The rows of a group lie close to one hidden flat surface of 14 dimensions, which may be shifted away from zero. Surfaces can cross.
In the rows, 128 means zero.
Some rows, each with its group after it:
[143  61 110 133 151 100  64 133 157 112 126 170 112 116 136 150 133 130
 143 148 144 113 165 118 154] | J
[119 108 162 149 121 131 178 138 122 112 169 142 159 145 128 133 129 125
 112 120 109 111 114 100 158] | L
[139 136 110 149 109 101 172 126 120 114 106 109 162 143 134 170 122 118
  86  91 175 133 186 151 130] | N
[145 138 175 138 140  76 127 162 122 112 157 162 129  92 113 194  97 107
 123 120 139 109 144 154 154] | A
[143 152 139 150 116 100 150 137 132 141 113  68 166 152 139 176  95 137
  91 107 168 120 155 148 109] | A
[128 121 171 183 123  95 173 107 165 141 116 119 141 149 143 194  93 137
 123 120 165  94  96 142 167] | A
[133 110 199 123  94 143 116 101 109 136 151 147 144 107 115 180 106 133
 129 116 131  90 135 165 172] | J
[110 151 130 103 152 148 185 114 148 113 118 104 161 176 175 125 165 112
 105 124 128  85 100 100 179] | L
[120 113 126 155 164 124 155 129 145 180 175 110 121 170 133  88 116  90
 122 158 160 126 114  74  90] | N
[141 138  69 115 134 131 132 159 127 104  87  76 104 138 129  95 118  75
 135 109 142 116 137 128 127] | J
[ 59 144 135 121 178 133 151 119 165 151 156 120 180 120 162 160 122  97
  71 165 171 137 135 113 132] | N
[133 159 137  92 145 158  82 169 113 129 166 107 114 108 125 115 110 126
  95 168 155 146 160 166 148] | N
[153 138  84 103 113 115 115  73 124 126  96  85  84 130 156 137 133 130
 171 138 167 132 156 167 112] | J
[119 133 104 114  93 143 106 148 162 111 164 157  85  89 126 126 112 166
 127 121 121 161 144 107 125] | L
[180 106 148 118 190 159 166  86 162 142 144  86 192 148 181 112 145 130
 110 161 141 148 125 129 135] | A
[150  96 129 131 123 155  92 122 133 156 111 123 110 173 119  66 120  96
  99  86 125  83 132 123 158] | L
[ 88 107 125 108  83 156 102  75  97  70 136 147 140  75 153 181 127 189
 146 157 108 170 153 185 173] | L
[171  95 114 121 128 127  94 181 130  91  87 185 115 100 119 125 127 120
 178 167  92 107 116 118 178] | J
[129 161 146 177 109  99 165 131 111 118 131 122  76 140 110 144 102 139
 146  97 123 133  82 162 148] | A
[136 168 137  81 123 170 158  90 121 137 111 110 164 141 183 179 150 173
 110  99 114 135 152 111 176] | N
[117 129 132 147 164 100 137 126 120 140 141 158 150 112 134 123 111  88
 110 148 117 159 124 139 112] | N
[106 112 180 137  86 152 122 108  99 162 183 101 169 130 135 131  73 166
 120 138  79 138  98  84  86] | N
[107  97 161 136 113 173 167  94 123 143 190 150 128 125 114 130 133 100
 103 113 166 115 162 134 166] | A
[ 79  92  90 118  41 149 103  90 140  59  42  39 126 177 121  97 135 148
 141  89 132  45  89 162 125] | J
[147 137 101 104 136 117 126 164 148 100 159 145 103 107 117 117 143 121
 125 115 135 137 148 110 112] | L
[136 122 102 113 111 136 135 117 145 107  74 106 135 138 136 119 157 155
 170 122 108 107  98 105 118] | J
[116 123  93 104 184 135  98 136 143 101 125  92 116 115 140  95 148 101
 128 151 132 145 118 147 119] | J
[100 136 142  76 116 167 109 117 118 119 115 164 162  67 130 137 109  89
 104 136 105 125 147 165 160] | N
[162  82 222 157 141 157 113 106  95 137 207 106 142 108  84 133 113 164
 130 120 115 154 111 186 121] | A
[125 134 130 109 113 135 103 113 119 159 108 143 105 127 112 108 127 114
 153 119 111 104 118 115 123] | N
[166  87 134 153 118 118 155 189  54  73 145  80 151 169  85 122 161 138
 153 119 126 101 142 116 112] | J
[158 142  83 170  91  75 189  95 149 123  56 119 114 128 115 108 117  98
 149  64 136 139 109 152  63] | N
[143 133 123  86 123 176  87 135 118 166 153 128 102 135 136  94 125 129
 128 150 128 127 155  99 136] | N
[150 155 120 136 127 104 191 118 138 127 130 107 147 164 162 155 132 139
 108 104 147 129 145 100 126] | A
[ 97  69 121 124 143 126  96 123 140 117 147 128 139 105 102 117 120  66
 116 121 154 100 155 132 115] | J
[ 93 110 121 116 115 117 120 125 141  98 122 151 136  94  87 113 162  97
 133 133 152 100 128 149  89] | N
[156  94 128 118 130 113 137  86 117  88 173 132 129 117 182 166 102 137
 155 131  97 152 158 124 151] | N
[ 84 125 133 138  85 112 141 153  98 115 165 150 103 137  97 157 112 104
 117 106 149  92 155 101 141] | A
[140 121 135 149 166 127 184 161 132 111 142 147 166 128 139  98 125  85
 123 140  84 141  91  94 134] | L
[ 87  61 158 101 142 163 126  78 123  90 178 126 161 137 152 120 148  95
 118 167 142  91 135 132 170] | J
[128 120 189 114 140 130 113  87 104 162 164 132 152 114  94 157 180 158
 142  99 134 123 126 143  82] | L
[ 89 121 124 135  79 174  65  92 162 160 114 124  88 132 139 121  62 145
  72  78 136 120 149 162 192] | L
[104  97 111 126 131 121  96 135 134 105 132 132 134 110 121 118 122 110
 129 166 142 123 140 142 118] | J
[149  85  90 133 120 101 111 142 131  73  60 149 138 108 141 154 123 107
 155 131 123 108 150 146 172] | J
[139 148 171 128 107 145 133 154 101 134 161  79 149 146 117 124  85 117
  81 137 157 109 145 156 136] | A
[ 86  93 104 144 153 114  90 163 137 101  94  86 132 151 118 125 124 105
 142 167 152  86 106 122 128] | J
[ 96 115 161 108 139 149  85 141 117 140 204  31 179  83 123 172  63 146
  95 147 147 167 158 135  57] | N
[147 124 127  93 122 125 120  59 164 161 127 161 131 147 125  73 201 129
 101  81 144  97 145 121  76] | L
[150 129 158  86 124 164  69  85 118 206 161 145 147 141 147  91 135 169
 100 164 121 149 155 109  94] | L
[148 153 108 129 156 113 114 137 126 136 116 119  99 161 152  93 125 107
 110 152 137 132 126 143 139] | L
[110 135 116 122  69 121  98 135  82 123  70 149 138 143 137 137 104 140
 124 121  90 101 135 132 156] | N
[ 79 153  69  95 173 113 118 168 134 104  89  75  83 145 147 149 144  87
 173 128 133  91 108  83 148] | A
[142 117 156 139 157 128 164 104 104  83 156 132 117 134 140 158 164 152
 157 113 102 140 105 152 183] | L
[ 80 159 160 145 114 124 149 108 129 162 113 144 138 128 158 149  51  87
  99 143 106 121  88 147 178] | N
[120  91 130 153 133 109 152 133  71  95 181 158  71 122  89 172 159  96
 164  71 152 113 179 131 174] | A
[128  85 121 114 159 147 110 137  99 116 150  89 122 122  94 100 150  80
 150 123 148 112 153 132 108] | A
[133 170 120 127 122 120 124 150 141 127 146 118  98 140 144 135 107 146
  99 128 142 141 134 139 141] | L
[102 131 143 167 101 116 175 148 129 104 131 157 181 134 156 150  76 132
  93 184 119 140 116 126 160] | J
[137 159 123 125 120 120  93 107 139 185 107  93 114 150 131 132 129 169
 127 109 142 144 124 122  76] | L
[128 131 152 130 161 138 124 117 166 193 130 135  96  95  72 124 127  60
 136 116 209  94 128 157 118] | A
[ 89 102 138 141 109 121 131 101 156 164 124 118 134 215 122  85 151  95
  82 100 180  38 127  94 123] | L
[170 107 129  87 137 153 121 117 145  91 120  95 160 112 165 157 130 144
 127 138 139 121 167 146 170] | A
[ 81 113 137 130  62 144 115  89 203 158 146 154 140 109 151 165  79 167
  91 137 160 118 139 106 132] | A
[153 127 137 106 115 133 106 127 103 125 161 152 116 146 123  77 156 147
 141 172 116 129 126 123 106] | L
[125 169 126  99 129 163 122 113 155 172 136 105  80 136 158 116  96 112
 121 146 153 122 124 122 163] | J
[187 137 104 116 206 127 124 159  95 128 133  87 122 127 125 125 150  82
 124 123 159 158 185 149 129] | N
[168 119 132 159 138 100 148 181  79  88 151  95 126 167 134 157 105 122
 113 126 146 128 175 144 180] | J
[ 84 111 156 104  62 171 120 106 193 147 124 199 113  78  91 107 108 106
 142 140 144  65  89 121 140] | A

New rows. What belongs after each?
[110 126 103 147 110  96 126 136  96 112  86 170 179 100 124 126 101 100
  94 134  93 162 145 163 101] | N
[105 129 135 140 107 148 150 125 107 134 141  68 134 160 112 127 124 129
 118 106 147 111 127 117 117] | A
[103 116  82 106 105 138  69 125 174 171  89 132 119 139 101  40 122  78
 104 119 149  81 129 102  63] | L
[144 147 121  66 112 183  96 115 139 148 160  85  98 120 169 153  92 145
 112 126 159 137 195 119 171] | N
[165 118 159 128 115 115 118 128 178 122 142 163 139 102 142 117  89 133
 122 171 127 117 103 148 138] | A
[149 109 119 140  96 116 147 112 141 129 104 126 134 155 153 172 124 159
 138 104 140  98 154  91 150] | J
[123 127 119 138 112 114 103 103 130 212 123 120 115 130 130 141  81 117
 130  99 131 131 145  89  86] | N
[188 148 147 122 157 124 120 109 147 170 154 139  90 148 129  98 151 140
 106  69 128 140 134 134 127] | L
[130 136 173 127 134 140 149 101 127 140 175 121 123 102 132 120  79 102
 142 138 101 140  81 148 129] | N
[135 142 101  79  72 160  84 108 166 165 123  67  87 136 122 117 144 196
 152 101 159 114 144  85  61] | N
[139  87 138 115 142 117  88 135 121 136 107 162 138  67 105 182 113  80
 165 140 152  99 171 141 141] | J
[114 104  93 111 139 159 105 112 165 142 124 130 103 126 147 108 133 130
 129 113 119 130 133  89 141] | L
[121 163 159 100 132 144 158 129 148 124 122  95 140 144 125 155 149 127
 105  69 135  85 116 124 155] | L
[172 168 155  83 138 176 141 117 144 129 161  98  95  69 105 103 122  98
 131 110 148 147 132 193 125] | N
[106 132 126 162 118  88 177 129 131  91 114  81 147 163 131 164 131 129
 122 117 169 103 122 140 121] | N
[124 168 138 161 137 102 168 110 135 111 106 113 110 116 147 179 108 145
 136  92 119 152  97 169 160] | A
[161 201 175 149 186 111 167 130 130 156 169 131  88 166 153 106 119 128
  98 135 115 154  72 157 167] | L
[124 148 129 129 132 115 162 123 156 121 113 120  95 157 148 161 145 146
 173 114 123  95  83  93 161] | A
[182 144 117  63 114 195  93 125 100 145 146  94 125 122 174 113 105 176
 133 135  78 173 166 104 141] | N
[ 84 120 118  99 143 165 100 124 181 129 138 100 136 139 155 121 139 149
  92 128 127 115 121  96 147] | J
[ 60 127  82  97 173 158 112 143 187 113 122 107 159 102 148  91 124  98
  80 145 119 156 116 102 111] | J
[175 112 145 139  92 115 154  92 102 100 142 123  97 124 144 115  81 132
 184 113  67 135  85 145 132] | N
[165 120 156  97 125 155 103  90 102 155 127 128 153 169 139  88 157 134
 102 122 121 102 153 138 135] | L
[151  97 114 136 104 116 105 154 141  90  91 169 148  97 100 114 146 167
 149 114  84 134 115 115  99] | J
[133 177 149  96 189 150 122 133  90 166  67  98 179  93 112 141 144  99
 133  97  86 148 104 158 112] | N
[126 110 120 130 149  84 125 131  77  77  86 125 146 140 141 188 145 112
 149 117 118  98 151 147 172] | N
[148 141 131 144 144 118 100 154 105 124  85  64 111 137 116 178  94 117
 108  56 143 118 160 180 166] | L
[108 133 164  97 179 152 104 115 127 155 193 113 133 109 158 136 107 131
 131 173  99 155 104 113 137] | N
[131 142 101 125 165 119 117 141 117 119 114 112 123 135 156 128 119 117
 131 169 127 156 135 133 133] | L
[117 164 137 111 167 137 120 139 107 157 126 108 145 170 161 146 162 161
 114 147 118 133 125  96 152] | N
[114 123 142  96 157 161 110 134 113 138 146  93 154  81 109 121  99  80
 130 136 121 139 129 145 102] | N
[150 106 120 114  82 156 155 125  96 106 124 126 191  91 116 106 107 112
 100 107 104 154 178 148  91] | N
[142 100 128 120 110 149  79 144  65 123 144 100 117 160 163  89  68 145
 168 181  38 137  99  93 141] | N
[181 121  97 119 124 131 131 168 122  86 133 185 105 108 140  67 134 135
 162 200  80 163 115 120 135] | J
[118 131 160 100 117 168 104  86 113 136 133 140 129 146 146  92 138 134
 110 151 110 111 107 161 171] | L
[142 177 114  35 123 233  64 200 136 121 163 106  80  86 123  70  94 122
  83 142 108 149 159 135 177] | J
[191 117 102 106 163 129 145 116 129 117  99 129 153 125 148 104 166 123
 136  86  89 148 143 114 118] | L
[109 159 156 106 127 151 138  96 142 158 145 123 143 118 152 153 111 144
 112 121 114 137 117 117 134] | N
[155 119 121 132 143 123 111 118 138 150 100 106 120 144 116 115 139 121
 125  71 126 117 137 125 117] | L
[135  95  66 141 127  92 135 139 127  84  61 114 135 121 119 107 136  81
 170 130 130 116 123 133  96] | J
[147 156 134 102 102 164 114 109  87 217  79 152 152 149 136 138 130 149
 113  75  93 125 168  77 135] | N
[101 130 114  72 142 185  79 153 125 145 145  61 144 132 140 118 123 132
 115 167 150 124 158  95 123] | N
[104 163 141  99  94 120 169 154  94 110 133 122 157 120  99 183 133  96
  99  70 152  83 175 116 127] | A
[151 125 179 161  99 106 143 133 112 121 201 135  81 159 111 111 106 142
 141 150 134 108  96 142 135] | N
[ 66 158 205 129 120 142 193 138 151 142 153 129 199 105  93 163 119 113
  85  90 118  95  75 115 113] | L
[125 107 132 116 114 139  99 139  91 143 152 158 153 113 131 132  96 112
  98 141 121 139 186 123 140] | N
[ 99 146 142 129 123 139 156 143 129 133  81  92 161 121  94 125 126 108
 150 111 115  97  71 117 100] | J
[123 190  89 122 158  94 128 146 145  97 102 113 118 128 169 166 128 136
  81 144 174 164 170 179 161] | N
[148 138 152 156 130 119 112 157  60 186 123 137 122 177 108  84 107 122
 136 144  87 126 100 103 116] | N
[122 138 151 120  85 128 117 118 113 128 138 108 118 133 140 161  91 158
 133 120 124 111 125 140 151] | N
[171 102 140  88 157 149 111  92 130 126 139 141 144 110 126 138 178 123
 109  47 125 118 188 142 156] | L
[117 114  95 110  75 152 125 137 109  95 128 111 126 174 160 105 143 184
 164 204 112 118 121  75 132] | L
[113 112 129 144 101 102 103 157 108 113 169 137 135 168 111 141 155 174
 102 153 167 116 174 108 104] | N
[126 146 112 125 153  87 101 130 109 118  73  77 128 119 116 161 145 143
 166  99 115 136 109 152  78] | N
[159 129 123 139 112 108  98 153 134 105 104 142 105 147 135 107 154 215
 182 192  94 134  71 124 120] | J
[151 126 158 128 149 148 172 150 101 126 171 106 136 166 141 144 121 106
 114 123 136 106 149 106 191] | J
[ 88 106  72  86  56 178 116 158 128 107  85 100 134 138 119  84 121 115
 161 186 138  72 125  73 108] | J
[105 150 104 119 104 105 157 125  80  51  62 103 191 128 154 145 132 125
 135 181 113 129 116 180 116] | L
[123 127  77 153 150  98 105 133 172 141  95 108  94 128 138 150  96 112
 101  67 160 148 164 135 135] | L
[104  94  95 141 137 116 132 129 172 150 121 133 135 140 128 108 129  98
 126 121 146 110 133  65  95] | J
